The same things were measured in two ways. Each way mixes the same 10 hidden numbers, adds some noise and spreads widely along 6 directions of its own, which tell nothing about the thing.
In the rows, zero is written as 128.
Some things both ways: the first way, then the second way.
[123 135 168 178 130 133 112  83 153 197 123 137 168 170 118 182 172 118
 168 136  88 147 138 101 134 145]
[137 148 136 137 123 122 143 117 109 121 120 117 122 120 150 120 131 126
 101 122 141 125 136 145 143  92 130]

[140 141 142 103  88 102 197 181 148 130  99 129 177 225 141 141 124  98
 133  99  85 116 161  88 157 130]
[126  85 143  46 135  97 160 137 112 110 145  90 173  99 167  91 133 104
  99 109 146 115 128  67 120 156 125]

[118 139 122 178  88  78 121 142 133 180 127 109 138 208 126 152 140 115
 152 116 114 132 144 107 148  93]
[129 146 125 135 114 136 133 123 108 115 116 117 129 122 138 117 138 125
 119 107 121 121 130 138 133 118 117]

[127 116  93 140 124 117 126 133 138 116 105 165 147 127 140 151 161 136
 143 127 129  98 111 119  80  98]
[132 152 140 146 160 143 103 119 168 164 126 125 100 137 125 142 144 147
 183 155 131 142 132 138 120 134 147]

[115 165 147 139 130 148 152 153 152 137 107 138 166 155 105 148 150 134
 137 116 121 159 140  81 136 127]
[126 127 123 117 126 103 114 137 140 132 143 137 113 144 104 127 131 124
 165 128 114 143 119 107 136 137 115]

[171 102 159  97 155 154 134  98 125  90 133 184 136  80 100 132  98 128
 123 108 128 143 103 126 157 152]
[148 161 112 112 126 105 123 106 138 137 133  92 178 103 164 135  73 144
 141 145 144 176 139  78 117 136 125]

[ 82 141 122  76 131 164 173 180 142  93 102 119 103  81 155  89  93 132
  77 141 111  68 156 133 112 129]
[109 105 127  97 127 170 133 133 116 105 137 145 163 118 115 105 154  23
 159  88 119 123  82 129 136 167 105]

[ 74 153 103 112 141 130 108 150 130 106 124 100 110  75 150 104 142 141
 108 115 166 111 149 141 106 107]
[108  92 123 107 136 119 125 168 110 101 140 156 101 157 119 105 175 111
 134  98 102 101 119 127 160 131 111]

[146 116 144 143 162 163 130 114 113 147 113  80 135 187  65 122 168 125
 140 156 131 167 111 147 120 125]
[121 143 150 149 113 180 134 118  92 153  99 181 116 157  88 147 119  71
 170 116 162  99 128 127 107  94 144]

[202 115 137 132  97 111 156  98  77 147 129 150 181 232 121 156 119 130
 158  78 102 157 152 126 132 135]
[113 153 144 115 126 110 109 116 155 137 153  75 122 133 143 127 111 160
 150 118 129 134 141 146 112 162 142]

[136 124 144  79 142 165 142 111 115 105 138 125 132 109 126 105 123 118
 113 123 125 131 142 147 127 157]
[120 115 115  99 152 121 132 145 161 126 153 101 158 126 142 115 156 115
 129 102 121 152 122 114 152 174 129]

[134 112 105 107 121 110 152 118 129 112 125 145 133 102 176 140  99 120
 129 120 129  96 136 127 125 104]
[110 143 117 167 129 159 149 124 148 146 112 143 112 128 105 128 183 122
 118 119 139 130 106 157 113 131 132]

[107 107 113 139 132 104 143 127 134 143 125  97  90 115 183 117  83 135
 104 178 153  82 144 170 106  71]
[132 128 125 164 128 138 144 117 159 160 105 136 170 144 128 120 131 153
 131 144 157 124 141  95  98 105 143]

[112 139 113 141 111 126 130 154 115 143  90  64 136 161  86 150 179 142
 126 103 118 154 114 159 134 137]
[123 153 127 147 106 137 138 105 106 143 106 165 136 138 112 132 110  82
 146 118 182  99 135 132 134  73 151]

[129 150 100  97 131 138 139 157  76 119 153   7  94 176 131  83 105 156
  83 155 171 155 144 184 129 105]
[132  94 130 110 117  96 141 125 182 150 111 108 157 117 115  82 189 160
 119 163 141  74 141  57 111 169 141]

[126 102 146 155 135 121 151 109 125 173 101 131 129 135 153 142  93 123
 110 154 117  83 147 167 121  77]
[104 105 152 144 123 159 145 131 122 115 137 128 140 152 135  92 154  95
 127 103 131 116  91 163  91 119 111]

[151 103 103 133 125  75 148 106 128 139 137 169 135 131 198 147  91 100
 138 137 123  78 134 121 115  89]
[104 139 141 174 110 183 168 122  96 133  99 169  83 123 101 141 161 106
  83 116 153 112 103 181  95 101 130]

[131 147 119  96 157 148 101 100 101 127 183 130 132 105 208 125  92 134
  70 187 136 101 134 175  94 122]
[144 108 151 126 111  99 133 143 104 108 131 179 158 118 141 128  24 102
 108 156 164 125 151  89 164  95 130]

[159 111 124 113 137 120 113  82  96 129 156 135 141 132 127 138 146 106
 141 116 133 148 107 158 127 150]
[121 124 147 128 121 131 123 117 143 139 139 113 109 149 115 132 147 135
 114 142 123 112 131 137 126 137 137]

[124 114 100 112 132 135 137 131 121  97 130 139  94  80 128  96 113 142
 136 113 158 120 133 115 113 123]
[136 129 143 128 127  78 168 138 128 156 101 147 123 104 135 126  90 186
 100 142 188 117 175  79 115  91 165]

[ 86 154 127 122 144 132 161 164 148 113  92 158 109  65 151 107  91 144
 113 119 156  99 167  89 129  98]
[111 110 133 115 113 108 142 134 120 128 134 141  81 140  88 117 175 127
 128 120 115 120  99 121 101 128 108]

[144  75 101 122  89  75 160 116 144 114 107 182 121 101 145 150 112  99
 164  85  91  78 112 115 146 136]
[103 135 136 128 113 182 142 106 102 108 119 117 149 110 149 119 139  85
 111 101 138 108 103 166  98 133 122]

[143  92 118  63 116 145 177 140 162  83 136  78 126 171 178 124  99 111
 102 164  87  71 145 127 136 137]
[109 111 162 169 124 224 177 135  88 118  93 197 122 111 110 116 162  20
  86 111 171  85  91 183 127 117 133]

[ 97 127 130 126 124 133 120 133 142 130 126 130  84  66 125 102 103 134
 115 145 134 118 123 141 128 134]
[151 152 140 163  94 107 142  87 151 173 105 143 164 141  92 147  68 139
 135 159 171 130 155  88 112  73 154]

[153 130 107 139 115  72 109 147  89 143 139 121 166 174 132 167 161 103
 113 118 135 145  75 177 133 105]
[128  97 141 102 131 116 128 122 135 115 142 114 139 125 143 108 143 121
 114 149 122 116 115 108 124 133 118]

[148  75 138 116 117 144 131  99 161 100 111 196 115  79 104 124 123 132
 166 106 106 109 113 116 114 164]
[125 103 184 126 140 125 145 114 160 152 123 105 121 119 137 112 130 164
 115 147 143 105 136 141  86 113 155]

[111 136 141  96 146 148 137 135 109 117 101  72 119 128 138 111 129 171
 106 124 156 120 158 163 104 168]
[ 89 115 141 124 113 177 137 116  81 126 116 183  73 159  83 149 176  65
 128  99 140  68 108 173 122  86 141]

[154  89 117 106 141 125 162 136 142  82 126 120 109 117 149 133  72 128
 108 157 145 101 114 128 141  84]
[124 109 113 138 163 139 156 161 138 115 117 136 148  89 185  97 150 155
  95 146 148 151 114 107 110 153 115]

[ 99 147 131 101 146 190 109 113 109 136 147 156 106  80 119  66 147 119
 105 151 105 104 143 149  83 171]
[135 109 171  91 140 102 137 133 156 136 153 113 136 113 112 125 100  94
 131 116 133 137 136 124 163 153 148]

Other things, the second way, with their names:
(599): [149 123 157 154 121 145 122 124 122 137  93 174 147 126 122 127  77 111
 152 163 147  99 150 103 135  91 139]
(554): [129 146  98 167 167 106 139 156 199 140 124 106 118 100 159  97 195 193
 108 141 132 155 131 145 157 167 134]
(741): [123 133 135  79  88  53 113 103 121 125 143  93 127 124 137 120  82 172
 133 146 141 102 154  82 106 119 131]
(777): [157 153 151 148 121  97 132  91 166 149 116 108 130  96 123 123 111 139
 126 164 139 140 133 133 139  99 139]
(458): [129 132 128  99 128  80 123 117 148 147 133 117 138 118 140 121 107 151
 145 150 163 117 150  85 127 125 151]
(468): [114 132 129 136 119 133 130 139 141 122 123 126 125 108 136 110 137 142
 118 131 136 112 127 135 119 169 129]
(248): [133  98 143  92 138  96 130 146 141 123 164  93 154 140 161 103 118 145
 115 147 131 143 132  75 117 164 118]
(674): [143 150 139 132 113 150 131 106  95 136 102 135 148 126 147 126 107 101
 134 152 168 100 146  97 118 105 138]
(384): [120 163  93 147 141 149 128 141 109 133 111 170  88 129 107 163 151 120
 145  97 120 153 130 143 159 112 127]
(317): [123 117 124 158 108 127 163 130 144 154 114 163 134 156  72 119 163 109
 118 115 149 116 120 109 121 110 132]
(627): [111 102 146 152 139 127 154 158 154 141 142 161 143 156 114 117 115 117
 121 110 162 136 128 134 132 122 145]
(4): [111  90 138  89  91 100 153 125 108 108 131 132 125 114 111 114 131 126
  75 127 131  93 122  96 109 134 118]
(74): [140 141 124 136 113  95 141 110 129 123 118 125 142 104 139 125  98 146
 107 131 134 144 133 123 137  84 123]
(650): [112 106 130 106 130  86 133 130 179 135 143  81 132 138 134  76 202 158
 121 125 129  87 130 120 129 159 139]
(665): [130  93 164 125 156 110 156 154 143 134 119 154  95 107 131 123 139 149
  80 143 151 102 152 133 159 112 161]
(672): [120 124 140  87 107 124 129 116  90 128 143 131 146 151 116 150  73  97
 146 102 137 137 132  93 108 109 127]
(374): [146 164 120 146 152 153 123 110 149 153 103 120 127 106 141 127 165 120
 155 152 142 134 130 123 138 132 142]
(465): [119 187 105 150 144 154  99 129 138 143 123 139 132 128 134 154 101 115
 192 102 141 154 143 153 157 141 147]
(747): [127 147 105 121 120 147 127 110 143 135 125  97 169 127 131 120 154 113
 146 114 122 137 118 104 113 164 120]
(8): [146 125 182 122 111 102 112 108 171 151 138  80 109 145  96 114 135 154
 143 154 103 108 143 120 119 152 137]
(259): [124 152 129 138  93 127 148 119 110 116 114 133 108 101 105 140 122 120
  87 104 127 123 132 153 147 124 127]
(513): [135 133 130 102 158  86 104 128 158 122 156  79 127 116 182 113 125 169
 137 148 120 148 138 125 147 138 130]
(720): [127 113 116 109 175 112  99 163 147 120 152 127 136 135 181 115 123 150
 160 151 128 147 137 100 152 155 125]
(102): [121 128 108  99 165  69 105 149 175 128 162  62 118 128 187  98 162 223
 143 145 111 155 139 103 119 173 122]
(224): [119 120 150 144 114 133 140 114 132 132 139 142 125 138 115 152  88 126
  91 141 142 141 122 143 119 105 134]
(886): [115 139 136 144  93 201 157 103 113 128 101 129 156 112 106 121 163  58
  99 109 146  96 106 143 104 164 127]
(436): [ 99 129  87 122 167 135 139 158 149 123 159 132 133 143 137 139 167 116
 127  70 121 179 109 155 161 145 127]
(463): [123 139 172 137 131 131 144 103 141 169 131 137  93 135 102 154 111 116
 130 149 173 129 129 149 105  97 165]
(365): [134 155 130 134 124 160  92 116 122  99 125 101 114  98 162 109 149 111
 141 158  99 119 111 155 142 176 101]
(553): [144 126 153 129 110 108 157 110 130 146 118 136 118 115 111 122 128 117
  91 162 166 113 131 102 124 107 140]
(364): [137 124 168 129 132 126 155 119 117 139 111 148 102 113 110 128 124 104
 123 116 142 119 130 146 135  79 143]
(429): [111 104 160 142 141 107 105 154 135 131 154 175  93 174 127 120  93 126
 160 156 156 104 135 141 142 101 142]
(372): [147 110 152 114 109  82 145 123 143 127 127 123 125 118  99 118 122 134
 101 129 113 122 140 110 158 110 128]
(258): [133 134 137  86  95 109 125 107 105 132 133 128 172 139 109 120  81  64
 178 102 150 114 134  79 129 117 130]
(798): [124 188 108 203 110 173 135 125 129 135  96 162 120 123  95 135 138  92
 148  95 135 141 119 183 154 122 126]
(234): [118 123 151 116 110  91 117 131 134 107 150 105 105 129 127 108 119 143
 124 118 108 117 129 151 140 137 118]
(494): [104 132 115 106 102 120 129 113 133 128 142 111 125 138 107 143 141 130
 107 109 128 114 132 126 128 148 137]
(770): [142 146 150 129 119 110 122 102 143 158 122 113 133 137 113 132 104 141
 166 140 136 133 142 104 105 105 138]
(213): [122 127 134  96 115 114 146 136  83 111 110 137 137  99 153 111 101 120
 127 101 154 101 144 102 121 113 130]
(247): [141 144 134 159 127 102 121 138 141 146 132 155  93 149 113 133 116 142
 136 166 150 135 141 118 150 111 135]
(331): [154 144 139 150 141 111 152 100 163 161 109 110 145 100 139 131 119 164
 113 158 148 160 136 111 108  94 142]
(590): [109 146 100 137 148 143 141 152 138 118 117 142 132  84 151 132 128 137
 119 101 139 153 128 147 144 161 133]
(272): [ 98 124 145 112 132 120 132 140 136 124 145 123  97 109 139 115 131 135
 125 127 151 116 119 153 112 164 139]
(57): [111 105 146 143 121 153 162 131 131 137 126 160 137 145  90 137 127  95
 108  98 139 132 113 141 117 109 136]
(142): [120 125 111 137 131  99 153 134 160 138 121 135 147 113 121 125 127 158
 114 107 136 150 134 119 132 114 135]
(321): [123 106 156 121 122 158 131 141 106 111 123 154 131 129 124 100 140  59
 140 126 136  89 115 126 140 145 120]
(601): [146 145 164 153 125 123 135 104 161 156 143 113 119 134 117 137 108 118
 114 168 154 148 127 142 132 120 144]
(466): [124 165 140 152 121 111 126 105 137 157 126 128 112 154 116 130 118 131
 163 119 161 122 140 152 124  76 152]
(833): [120 131 149 141 125 144 124 116 145 134 123 118 156 127 154 110 112 125
 130 142 162  93 143 140 121 134 152]
(62): [116 156 118 140 138 119 120 132 160 129 154  81  80 146 125 123 205 148
 113 110 102 142 119 180 159 161 127]
(424): [ 94 114  85  81 149 113  95 156 136  99 165 115 100 141 144 121 190 138
 150 107  86 131 107 125 150 183 105]
(361): [109 120 137 134 120 149 103 135 136 106 153 137 113 141 113 122 133  91
 143 129 103 127  98 162 142 168 108]
(138): [123 141 133 105  93 111 155 112  82 129 102 132  96 110 118 130 140 133
  92 123 157  81 148 107 116 103 141]
(352): [110 111 149 109 123 111 119 149 126 113 147 142 100 129 109 136  97 134
 137 106 109 131 130 140 135 141 124]
(129): [148 102 141  99 137 108 143 141 113 118 108 165 169  74 167 106  75 100
 114 171 184 104 149  62 151 125 141]
(761): [109 156 100 127 131 139 121 116 136 135 125 124 115 117 131 136 163 123
 142 120 138 126 121 142 130 143 135]
(39): [153 145 132 105 118 139 109 113 104 133 119 146 195 130 135 140  45  65
 185 129 150 133 153  63 152 114 135]
(702): [147 136 137  97 146 103 107 118 156 130 144  63 167 117 178 121 100 168
 143 141 112 154 153  92 130 154 130]
(879): [118 110  98 119 152 117 120 144 149 135 131 149 116 148 119 149 161 160
 128 124 111 136 137 106 150 118 135]
(692): [ 95 105  90 118 138 157 129 154 131 110 130 146 117 140 121 126 208 117
 108 102 107 107 114 131 149 169 120]
(607): [146 111 198 119 135 134 137 108 139 134 122  98 135 103 156 111 102 134
 108 163 139 106 141 131 109 120 146]
(533): [131  92 160 116 154 136 141 148 136 132 123 153 112 104 132 132 122 131
 108 157 133 127 130 111 127 139 137]
(679): [146 135 148 116 142 137 127 127 116 130 127 138 140 117 136 130  99  81
 159 128 139 145 129 113 148 118 129]
(433): [120 131 123 112 137 142 154 126 132 134 130 117 169 107 151 100 149  76
 132 116 174 129 109 111 118 156 135]
(705): [125 100 121 142 144 125 174 140 131 112 118 153 134  93 143 100 163 118
  82 124 137 149  91 136 124 101 108]
(617): [142 138 128 132 132 118 112 118 157 143 128  98 164 143 153  93 146 132
 168 152 140 116 135  93 124 144 128]
(496): [118 146 134 140 111 114 162 107 139 168 125 124  91 145  96 151 157 152
  82 134 173 115 142 131 110 105 164]
(755): [155 134 125 126 121  93 118 129 153 125 117 118 177 110 136 107  91 138
 154 129 113 141 150  84 160 130 120]
(105): [117 160 140 156  86 135 134 110  74 132 104 171  80 142 100 157  90 128
 123 125 154 103 140 150 109  64 134]
(643): [117 123 156 117 126 140 124 129 115 130 135 138  91 149 107 140 138 101
 127 119 130 100 134 149 147 125 145]
(440): [141 165 134 166 110 146 137 130 123 123 106 133 128 110 120 122 121 113
 120 118 129 134 136 147 154 140 122]
(61): [122 143 122 125 141 132 111 142 121 122 149 160 106 128 131 146 101  89
 149 142 146 150 119 134 160 140 127]
(304): [139 164 127 159 129 138  84 115 140 125 160 136 120 173 113 174  77 102
 155 132  98 177 130 166 187 105 122]
(511): [104 115 152 117 103 170 123 129  69 111 134 181  79 167  70 138 145  35
 163  96 111 101  88 152 120 108 102]
(308): [139 124 137 103 118 122 150 118 107 116 113 110 158 109 141  91 151  87
 125 103 133 107 123 108 136 114 119]
(820): [113 136 134 189 136 134 139 158 129 132 120 178  71 150 113 136 135 157
 112 126 140 132 131 176 139  94 133]
(302): [125 109 110 122 143 115 144 137 125 128 125 175 133 131 113 155 111 119
 120 109 130 154 129 112 155  78 131]
(113): [109 125 114 132 123 122 136 136 138 115 138 116 132 120 153 107 151 146
  94 134 140 122 118 131 120 154 120]
(469): [104 108 140 143 120  78 134 147 147 122 145 147 100 133 141 115  99 187
  91 159 161 110 140 139 123 113 141]

Some of these things the first way, each followed by its name:
[121 154 112 166 119 121 124  96  78 199 121  90 163 179 149 160 180 131
 140 117 119 155 142 166 101 112] | (650)
[111 115 103 135  93  83 205 132 173 163 119 122 110 169 188 120 102  73
 160 163  66  59 164  78 138 123] | (886)
[153 141  99 176 107  86 148 131  83 193 118  95 145 193 136 164 139 146
 132 132 134 160 116 153 121 100] | (469)
[118 165 146 183 107 103  94 152 104 192 131 105 123 180 122 135 111 152
  96 146 133 148 140 162 133  94] | (74)
[131 117  68 151 129 110 154 123  82 149 102 162 109 102 116 119 155 123
 141 119 127 107 104 139  90 114] | (272)
[123 153 101 147 131 111 118 157 119 136 131  83 157 183 120 160 173 120
 123 131 136 154 103 129 140  89] | (247)
[151 136 126 111 158 134 117  94 109 132 158 147 164 122 145 150 151 103
 120 138 123 150  99 143 125 143] | (553)
[135 120 115 114 140 137 128 162 121  97 110  77 140 165 121 137 144 151
 104 138 151 132 110 153 116 104] | (720)
[114 146 112  94 125 129 137 143 129 117 144 136 156 162 219 127 107 132
  87 158 115  65 166 143  84 105] | (39)
[136 131 158 126 155 128 131 122  95 148 118 152 119 116 102  95 115 123
 115 128 149 131 125 165 124 132] | (672)
[166 141 104 139 106  85 120 142  57 125 124 144 152 139  74 148 150 145
 138  40 155 190  96 145 153 140] | (741)
[166 114 123  60 142 125 129 114  97  69 159  74 136 130 123 124 122 123
 127  99 164 173 115 156 156 161] | (692)
[152 122 126 142 155 158  88  45 107 155 193 152 141 128 139 137 137 101
 151 153 112 145 128 119 125 120] | (440)
[147 122 106 135 129 133 153  78 131 146 139 193 141 116 170 138 117 126
 164 134 104 106 143  91  94 138] | (590)
[111 134 117 148 100 107 117 131 140 145 144 160  94  95  86 106 148 105
 173  91 105 146 126  80 165 168] | (259)
[103 174 139 128 120 133  79 119 124 148 175 160 135 111 164 116 122 124
 110 133 118 132 154 130 120 137] | (372)
[128 145 123 146  92 129 162 158 157 143 121  60 148 221 140 161 125 145
 141 131 100 143 169  80 152  97] | (554)
[168 116 108 111 134 111 118 142 102 111 161 136 141 182 136 117 131 113
 112 158 139 127  90 158 107 111] | (533)
[130 105 124 150 114 103  98 141 113 134 124 137 101 133  79 105 143 113
 138 115 137 134  97 156 139 117] | (702)
[130 117 125 109 180 178 166  70 106 151 115 143 147  95 163 136 138 111
 113 173 103  99 129 161  86 126] | (433)
[147 117 142 159 141 118 151  69 148 181 126 178 172 133 125 166 161  81
 181 133  89 145 117 101 134 136] | (747)
[132 108 146 107 149 163 143 127 144 102 118  57 114 157 103 127 128 142
 123 148 131 135 132 126 148 149] | (674)
[153 115 158 123 174 151 137 131  84 136 131  64 103 161  59  91 121 108
  96 163 159 172 102 186 164 110] | (248)
[151  97  96 108 123  96 148 129 105  94 127 114 114 101 109 137 114 116
 129  90 143 143  88 141 167 130] | (113)
[119  88  98 131  99 123 160 107 158 130 101 126 112 115 134 144 150 122
 172 119  79  94 124 109 115 156] | (833)
[ 80 146 101 138 147 139 160 166 155 129  91 127 124  99 121 130 180 118
 130 149 112 105 105 100 113 138] | (61)
[151 133 135 128 142 136 127 101 107 127 131 115 135 133  81 126 161 130
 169  89 144 181 125 100 149 174] | (138)
[154 124 138 157 130 125 122  89 144 146 138 125 166 181 136 175 142 127
 162 127 117 163 131 102 137 111] | (820)
[154 107 144 129 128 102 124 107 114 146 140 151 120 118 101 129 122 100
 133 138 121 144  86 158 153 153] | (224)
[121 121 152 149 124 130 114 154 142 142 121 128 106 136 114 115  96 143
 105 158 132 118 125 144 133 105] | (331)
[ 62 135 141 139 122 129  78 164 164 130 120 110  79  68  75 104 157 120
 114 124 124 123 104 135 158 160] | (304)
[143 110  67 129 117 102 152 108 112 125 140 154 118 104 168 127 115 116
 150 120 122  97 125 114 111 109] | (468)
[116 141 132 122 109 152  95 136 144 110 136 157 130  90 111 139 135 146
 113 105 103 131 113 120 138 155] | (777)
[116 112 124 114 144 156 150  97 133 144 124 131 119  95 148 112 122 108
 126 160 113 107 132 150 106 122] | (627)
[ 78 157  83 158 126 123 155 153 178 169 110 129 137 143 176 152 179 125
 138 197  80  82 116  90  75 124] | (129)
[ 94 154 137 148 122 146  99 163 113 157 123 108 111 164 133  97 122 155
  86 155 129 100 162 160  93 106] | (364)
[ 94 152 167 137 143 142  91 149 141 139 116 126 113  86  69 114 156 139
 126 133 149 169  98 148 137 161] | (302)
[141 146 126 132 133 142  97  80  75 152 163 161 142 111 176 130 100 151
 107 116 134 122 163 157  98 120] | (234)
[ 78 140 116 137 120 166 158 159 153 134  82  84  77 127 131  85 114 175
 126 150 113  83 191  98  96 130] | (465)
